All groups share one centre, and each spreads out both ways along 9 directions, with some noise.
(in the rows, 128 means zero)
Known rows, each followed by its group:
[154 170 98 111 128 122 131 109 82 131 168 138 88 128 60 145 135 112 105] => k_598
[124 123 131 94 103 138 129 112 59 158 142 99 120 116 111 102 108 150 94] => k_995
[94 116 138 162 118 118 86 146 147 154 150 121 139 121 135 130 119 124 120] => k_598
[128 149 143 113 163 99 139 77 136 149 73 106 113 146 125 135 141 199 148] => k_568
[156 125 130 105 147 181 128 157 140 115 145 142 133 120 114 91 117 61 128] => k_995
[112 141 173 114 146 118 128 102 121 193 118 128 116 139 173 110 153 130 112] => k_506
[117 134 161 103 143 107 121 93 112 192 126 141 130 145 150 111 158 153 123] => k_506
[131 121 131 133 130 108 128 167 159 106 102 123 130 122 122 142 141 158 154] => k_769
[139 148 148 147 117 85 117 149 134 146 119 76 107 134 122 139 168 179 150] => k_769
[143 104 129 112 104 144 132 89 124 83 152 132 131 135 177 143 106 163 133] => k_995
[179 140 137 117 122 112 141 80 102 106 100 109 124 146 99 127 116 182 118] => k_218
[160 147 108 109 173 147 137 135 148 149 102 127 142 154 88 121 147 95 140] => k_218
[156 108 117 175 97 65 120 155 138 106 125 179 164 148 136 169 194 132 120] => k_817
[139 127 109 127 125 108 166 101 124 112 113 149 133 160 161 129 152 121 165] => k_769
[140 90 100 111 146 148 139 118 125 115 117 143 153 122 135 163 137 119 122] => k_598
[151 183 154 123 92 125 131 159 94 150 145 124 126 138 114 139 140 119 62] => k_568
[84 130 141 122 143 111 95 74 130 172 149 177 145 137 142 142 130 149 97] => k_598
[144 143 128 87 138 158 139 100 119 168 115 109 152 161 135 115 132 139 115] => k_218
[151 114 148 82 152 141 125 104 109 179 117 152 155 141 136 134 165 145 90] => k_817
[141 100 169 66 123 153 143 73 56 173 127 122 116 126 153 98 128 153 84] => k_995
[151 143 96 118 93 101 138 128 119 99 160 121 129 157 151 167 163 176 171] => k_218
[115 170 158 123 160 121 133 154 160 158 124 115 82 129 168 151 179 116 132] => k_506
[138 108 152 123 177 139 157 118 150 118 63 124 106 122 140 77 127 107 167] => k_995
[121 84 122 125 112 127 92 89 107 113 170 177 141 110 104 127 105 143 116] => k_769
[142 127 124 149 124 104 125 102 116 120 149 140 115 136 121 125 139 127 144] => k_769
[166 138 89 150 135 109 137 141 140 117 111 123 146 159 114 186 174 124 139] => k_817
[104 110 103 115 113 135 89 159 141 145 146 137 187 128 102 125 102 157 126] => k_568
[114 97 120 155 95 70 115 140 110 107 151 163 121 112 120 130 152 147 151] => k_506
[141 94 102 119 114 101 152 100 108 83 116 171 137 133 142 160 138 164 149] => k_598
[115 148 130 173 159 123 139 132 164 130 94 100 106 137 136 106 121 87 156] => k_817
[148 137 137 167 161 106 146 144 153 141 84 148 134 145 134 134 174 72 124] => k_817
[141 115 110 122 161 139 175 136 121 107 79 137 110 115 96 93 132 66 154] => k_598
[184 137 176 91 156 159 140 123 138 116 111 117 108 145 155 107 153 137 145] => k_995
[150 171 145 134 143 141 175 120 131 129 97 90 99 161 159 108 142 97 146] => k_218
[122 151 104 115 96 130 151 187 148 130 107 89 152 154 143 119 142 137 164] => k_769
[139 94 100 73 101 146 167 106 86 92 134 104 112 122 160 128 118 169 171] => k_568
[136 104 151 128 113 115 126 88 66 142 148 127 101 111 133 104 128 136 109] => k_568
[111 125 140 105 139 131 121 125 101 186 89 158 166 120 84 107 122 116 66] => k_568
[119 90 149 110 118 142 109 97 93 163 137 142 163 119 140 103 108 138 84] => k_506
[168 129 110 110 108 144 94 185 163 93 170 118 152 139 93 134 133 162 159] => k_995
[177 120 156 89 138 154 116 143 136 120 142 154 130 141 142 125 161 134 128] => k_995
[151 124 133 117 119 131 156 109 99 97 125 136 98 125 148 128 131 114 132] => k_769
[93 101 114 130 108 110 132 124 131 101 118 147 138 116 147 137 113 153 149] => k_506
[139 145 127 95 156 115 103 115 155 180 121 129 160 172 106 130 164 184 154] => k_506
[143 90 94 96 112 126 124 171 119 95 149 174 141 104 93 145 142 136 146] => k_817
[156 161 134 119 146 139 130 154 155 125 129 88 89 138 115 125 144 135 157] => k_817
[160 113 115 128 137 87 139 85 107 110 121 166 116 136 118 157 168 149 142] => k_218
[102 134 137 130 130 146 106 136 148 179 139 116 166 149 151 129 126 114 98] => k_817
[143 112 155 147 134 94 130 68 130 137 93 144 143 159 160 111 154 156 148] => k_506
[151 163 144 165 135 133 106 96 158 113 174 132 108 158 149 140 133 112 136] => k_769
[101 114 107 123 107 136 148 136 140 117 121 150 167 140 160 114 114 118 146] => k_769
[159 127 113 107 87 156 155 121 87 100 156 97 122 125 168 159 117 121 95] => k_598
[148 131 101 137 116 118 151 107 82 95 163 131 84 112 127 179 135 108 104] => k_598
[149 150 138 145 139 103 120 147 147 130 138 162 119 151 152 168 197 102 129] => k_995
[155 167 127 103 125 155 126 125 97 168 161 98 124 151 104 114 132 105 97] => k_218
[119 134 125 123 120 126 126 138 153 138 121 108 147 145 161 133 142 158 153] => k_218
[126 133 92 101 98 141 162 131 114 120 124 100 148 154 150 117 113 146 159] => k_218
[134 103 103 111 116 125 140 103 96 124 124 103 126 119 108 125 105 166 141] => k_995
[152 154 132 119 167 132 124 134 143 154 119 113 113 146 102 131 156 119 133] => k_598
[157 122 110 139 139 130 145 172 145 94 118 139 122 127 121 134 157 80 155] => k_568
[117 119 154 108 146 136 134 94 119 164 107 121 130 128 152 101 126 133 122] => k_995
[147 118 117 99 149 149 117 109 103 155 141 89 114 120 77 97 121 142 135] => k_568
[131 139 138 138 119 142 128 147 90 153 138 112 106 109 91 81 111 64 91] => k_568
[112 69 138 111 121 98 133 110 120 119 93 154 137 102 162 131 130 184 144] => k_218
[175 121 95 126 119 120 139 158 98 109 127 128 131 127 67 137 150 100 122] => k_817
[169 140 135 74 118 143 137 101 104 130 143 132 133 153 160 165 151 171 117] => k_769
[130 139 158 125 98 128 89 119 98 191 165 106 148 151 133 91 128 145 106] => k_506
[138 172 151 114 133 125 157 130 145 141 89 124 124 155 181 155 160 141 110] => k_568
[114 128 114 103 143 101 130 74 85 145 132 191 121 125 85 117 128 136 121] => k_598
[97 85 69 111 126 142 129 108 95 124 128 126 155 105 66 107 74 136 147] => k_817
[157 138 145 136 115 105 117 95 107 150 130 114 140 164 115 97 142 149 142] => k_506
[148 106 113 93 127 120 137 143 126 110 136 171 129 119 143 167 169 140 138] => k_817
[154 157 103 139 134 116 157 100 151 110 93 111 141 178 133 133 131 141 170] => k_218
[106 139 116 158 92 122 122 140 114 114 164 123 118 117 113 119 106 103 132] => k_598
[121 148 109 90 153 147 131 154 136 144 124 112 127 132 95 131 142 135 140] => k_506
[147 163 114 82 88 154 150 177 87 129 145 107 137 127 112 129 122 115 85] => k_568
[98 109 137 110 114 143 118 165 118 165 111 108 153 99 107 87 106 132 112] => k_769

New rows. What belongs after each?
[109 123 137 141 108 127 155 154 137 112 103 92 119 116 160 96 100 128 156] => k_218
[151 174 106 136 134 123 140 102 140 130 123 113 135 182 128 132 139 109 154] => k_218
[156 80 154 80 117 134 154 114 76 143 99 114 131 115 150 90 141 152 120] => k_598
[102 116 136 135 143 131 163 143 131 135 101 128 107 109 165 96 145 74 155] => k_218
[93 119 99 171 124 76 137 98 123 136 99 102 120 136 121 150 124 166 153] => k_995
[166 148 140 111 150 138 120 150 160 128 116 97 124 143 118 122 152 154 159] => k_995
[151 156 139 121 136 133 127 83 113 171 122 67 124 165 125 135 124 169 112] => k_817
[103 122 129 138 100 113 142 98 83 117 145 151 109 114 137 108 110 105 109] => k_598
[127 86 149 136 148 99 99 111 121 137 123 165 134 100 100 126 138 144 107] => k_218
[108 122 92 143 120 128 89 162 135 144 175 148 157 123 90 123 132 99 135] => k_218
[119 107 93 164 128 114 139 135 159 76 112 112 129 119 106 124 99 136 187] => k_995
[116 148 140 98 108 146 135 75 115 136 136 157 159 156 168 119 101 149 105] => k_598
[131 119 119 118 150 153 120 121 140 133 131 153 145 127 116 121 117 102 121] => k_769
[165 144 148 114 150 159 137 112 136 127 133 123 114 150 173 147 149 110 118] => k_995
[149 171 179 126 128 117 136 144 101 170 132 110 92 135 142 103 169 103 100] => k_995
[147 113 149 124 182 138 99 47 139 143 138 185 123 137 133 148 148 126 117] => k_769
[136 133 143 165 145 109 103 141 150 128 137 134 108 120 92 126 138 113 123] => k_218
[138 103 131 124 163 110 157 63 94 144 97 171 114 134 133 118 158 96 142] => k_769
[138 108 128 137 105 91 108 136 121 119 136 150 147 130 117 136 150 164 131] => k_817
[124 129 142 106 124 125 149 123 107 158 139 126 109 137 197 139 176 119 141] => k_218
[143 121 89 82 91 135 130 121 87 133 158 122 160 144 115 135 127 166 133] => k_218
[136 141 109 149 134 127 156 113 134 89 127 136 109 139 153 171 137 102 131] => k_598
[124 133 74 120 113 115 165 79 113 112 114 142 165 173 135 119 118 120 167] => k_218
[180 120 139 120 162 128 167 121 114 97 89 132 83 120 140 157 174 105 128] => k_506
[148 124 125 111 113 148 117 159 110 114 154 109 119 101 90 123 112 135 111] => k_769
[124 99 121 137 113 114 93 176 143 111 151 134 130 94 94 134 131 154 142] => k_218
[131 112 116 147 117 107 135 118 126 102 113 132 140 133 121 118 121 136 154] => k_506
[142 129 133 137 105 98 139 150 118 100 106 90 103 119 102 85 120 164 175] => k_995
[125 98 84 100 116 116 172 154 114 100 116 137 120 119 146 140 165 127 184] => k_218
[151 143 112 122 152 118 132 131 118 148 133 157 123 145 117 170 184 87 106] => k_995
[145 128 146 130 111 117 108 151 99 153 164 93 106 117 118 121 151 149 119] => k_598
[118 130 92 131 91 115 144 106 115 112 134 128 157 151 129 115 103 137 149] => k_218
[88 121 132 150 101 109 132 104 91 153 147 153 135 126 164 134 128 108 94] => k_995
[125 104 156 105 154 130 140 84 129 126 96 177 142 135 180 142 142 142 122] => k_769
[167 84 114 100 153 128 106 117 117 91 134 165 118 100 64 157 136 159 125] => k_769
[109 97 131 123 140 111 133 124 139 137 91 150 151 126 151 129 149 150 142] => k_769
[177 84 125 138 137 114 103 132 95 134 157 169 128 117 89 133 174 97 111] => k_568
[108 137 123 153 116 114 155 116 112 99 132 140 101 114 136 119 112 79 129] => k_598
[93 104 129 111 133 114 118 137 154 84 131 150 111 102 122 101 109 175 202] => k_817
[126 90 92 147 159 103 183 71 80 133 66 144 139 131 117 131 135 75 113] => k_817
[114 87 174 99 130 146 132 147 89 151 111 113 107 77 129 90 109 130 96] => k_218
[166 149 126 69 140 166 141 111 123 157 108 85 150 165 124 126 135 157 120] => k_218
[135 148 119 126 110 137 136 114 96 137 150 90 113 133 135 140 123 125 104] => k_995
[123 107 161 107 177 116 138 140 130 190 55 115 128 121 129 109 167 141 125] => k_769
[145 97 108 89 134 116 162 124 119 108 100 138 128 132 146 144 161 159 166] => k_218
[100 84 105 131 130 111 120 167 124 123 140 158 122 89 107 120 143 102 154] => k_218
[143 105 146 116 140 98 115 129 160 122 101 137 134 132 161 167 171 201 152] => k_218
[164 119 137 127 161 127 119 153 134 98 114 121 88 88 70 132 136 134 129] => k_769
[160 125 134 128 141 121 129 118 159 101 111 117 121 145 148 141 148 163 170] => k_995
[126 129 86 123 81 97 139 89 94 113 155 151 154 157 138 135 126 151 144] => k_218
[119 126 104 118 111 106 111 65 117 154 155 166 192 177 136 134 119 157 118] => k_218
[197 128 135 106 127 128 141 108 110 88 76 85 124 128 69 126 105 193 125] => k_218
[123 134 142 136 86 105 123 103 109 115 165 129 127 147 177 138 128 164 128] => k_769
[141 146 80 139 106 74 102 160 139 130 151 117 141 146 71 191 171 188 152] => k_995
[161 128 150 144 184 123 105 112 121 149 114 152 110 116 62 118 150 88 97] => k_218
[118 131 123 109 142 132 135 130 142 146 92 138 155 138 124 126 131 143 121] => k_568
[109 104 101 140 148 105 116 76 117 181 129 164 167 157 107 105 140 118 150] => k_769
[125 149 115 108 111 153 168 134 117 89 122 94 103 122 156 153 107 136 135] => k_506
[141 109 109 122 135 148 148 122 138 93 99 126 144 123 125 135 101 126 140] => k_506
[148 115 172 152 143 79 115 95 145 111 102 139 100 122 144 154 158 184 132] => k_218
[120 104 146 151 132 80 148 107 125 98 92 160 104 113 143 107 138 141 170] => k_817
[120 157 151 120 137 163 123 196 164 113 155 106 93 108 131 88 125 87 157] => k_817
[91 124 128 143 120 136 162 117 125 121 108 152 137 125 166 93 101 80 141] => k_769
[123 93 96 93 101 115 102 101 104 113 150 123 146 121 101 141 108 215 156] => k_817
[177 177 157 164 146 126 117 124 131 133 133 99 85 141 92 118 140 98 108] => k_218
[132 106 130 115 134 149 120 114 124 148 117 125 159 126 117 111 117 129 111] => k_506
[126 111 94 142 100 118 138 188 124 70 145 159 112 97 106 124 136 84 157] => k_817
[160 92 141 110 144 151 108 113 111 157 123 139 150 125 116 123 138 117 90] => k_506
[142 117 138 126 135 104 146 72 118 117 103 120 113 144 171 159 153 173 142] => k_995
[148 100 96 135 133 132 152 141 130 88 114 126 126 117 119 153 136 108 140] => k_598
[180 118 127 120 115 110 135 86 60 147 135 118 135 151 69 70 132 129 132] => k_506
[166 138 106 98 112 122 156 132 100 116 138 113 104 142 132 142 157 137 151] => k_218
[109 144 118 123 114 112 143 92 130 154 145 144 149 176 197 142 158 142 149] => k_218
[88 101 130 168 107 100 129 173 158 87 109 129 123 95 143 110 115 127 170] => k_218
[156 114 108 115 90 117 133 132 80 115 154 135 136 135 125 151 152 133 103] => k_817
[136 146 107 112 89 134 140 101 76 141 166 120 133 150 125 109 116 121 117] => k_218
[163 120 95 100 125 120 151 93 108 105 98 119 146 158 98 125 125 177 162] => k_506
[135 142 160 103 93 133 130 157 133 118 123 97 131 136 181 149 139 192 115] => k_769
[156 157 102 89 153 129 140 108 131 152 103 96 145 172 78 101 137 166 176] => k_506
[167 122 108 115 91 123 123 138 70 127 150 117 136 125 79 120 131 136 109] => k_817
[131 135 123 115 156 102 125 113 126 171 96 100 126 145 98 146 164 168 134] => k_995
[159 117 83 73 85 110 150 165 90 110 118 118 149 134 109 153 152 185 152] => k_769
[156 91 135 125 157 115 121 117 97 107 111 149 88 81 79 129 138 136 121] => k_769
[181 151 129 99 115 125 153 101 90 113 114 101 114 155 124 138 136 163 125] => k_218
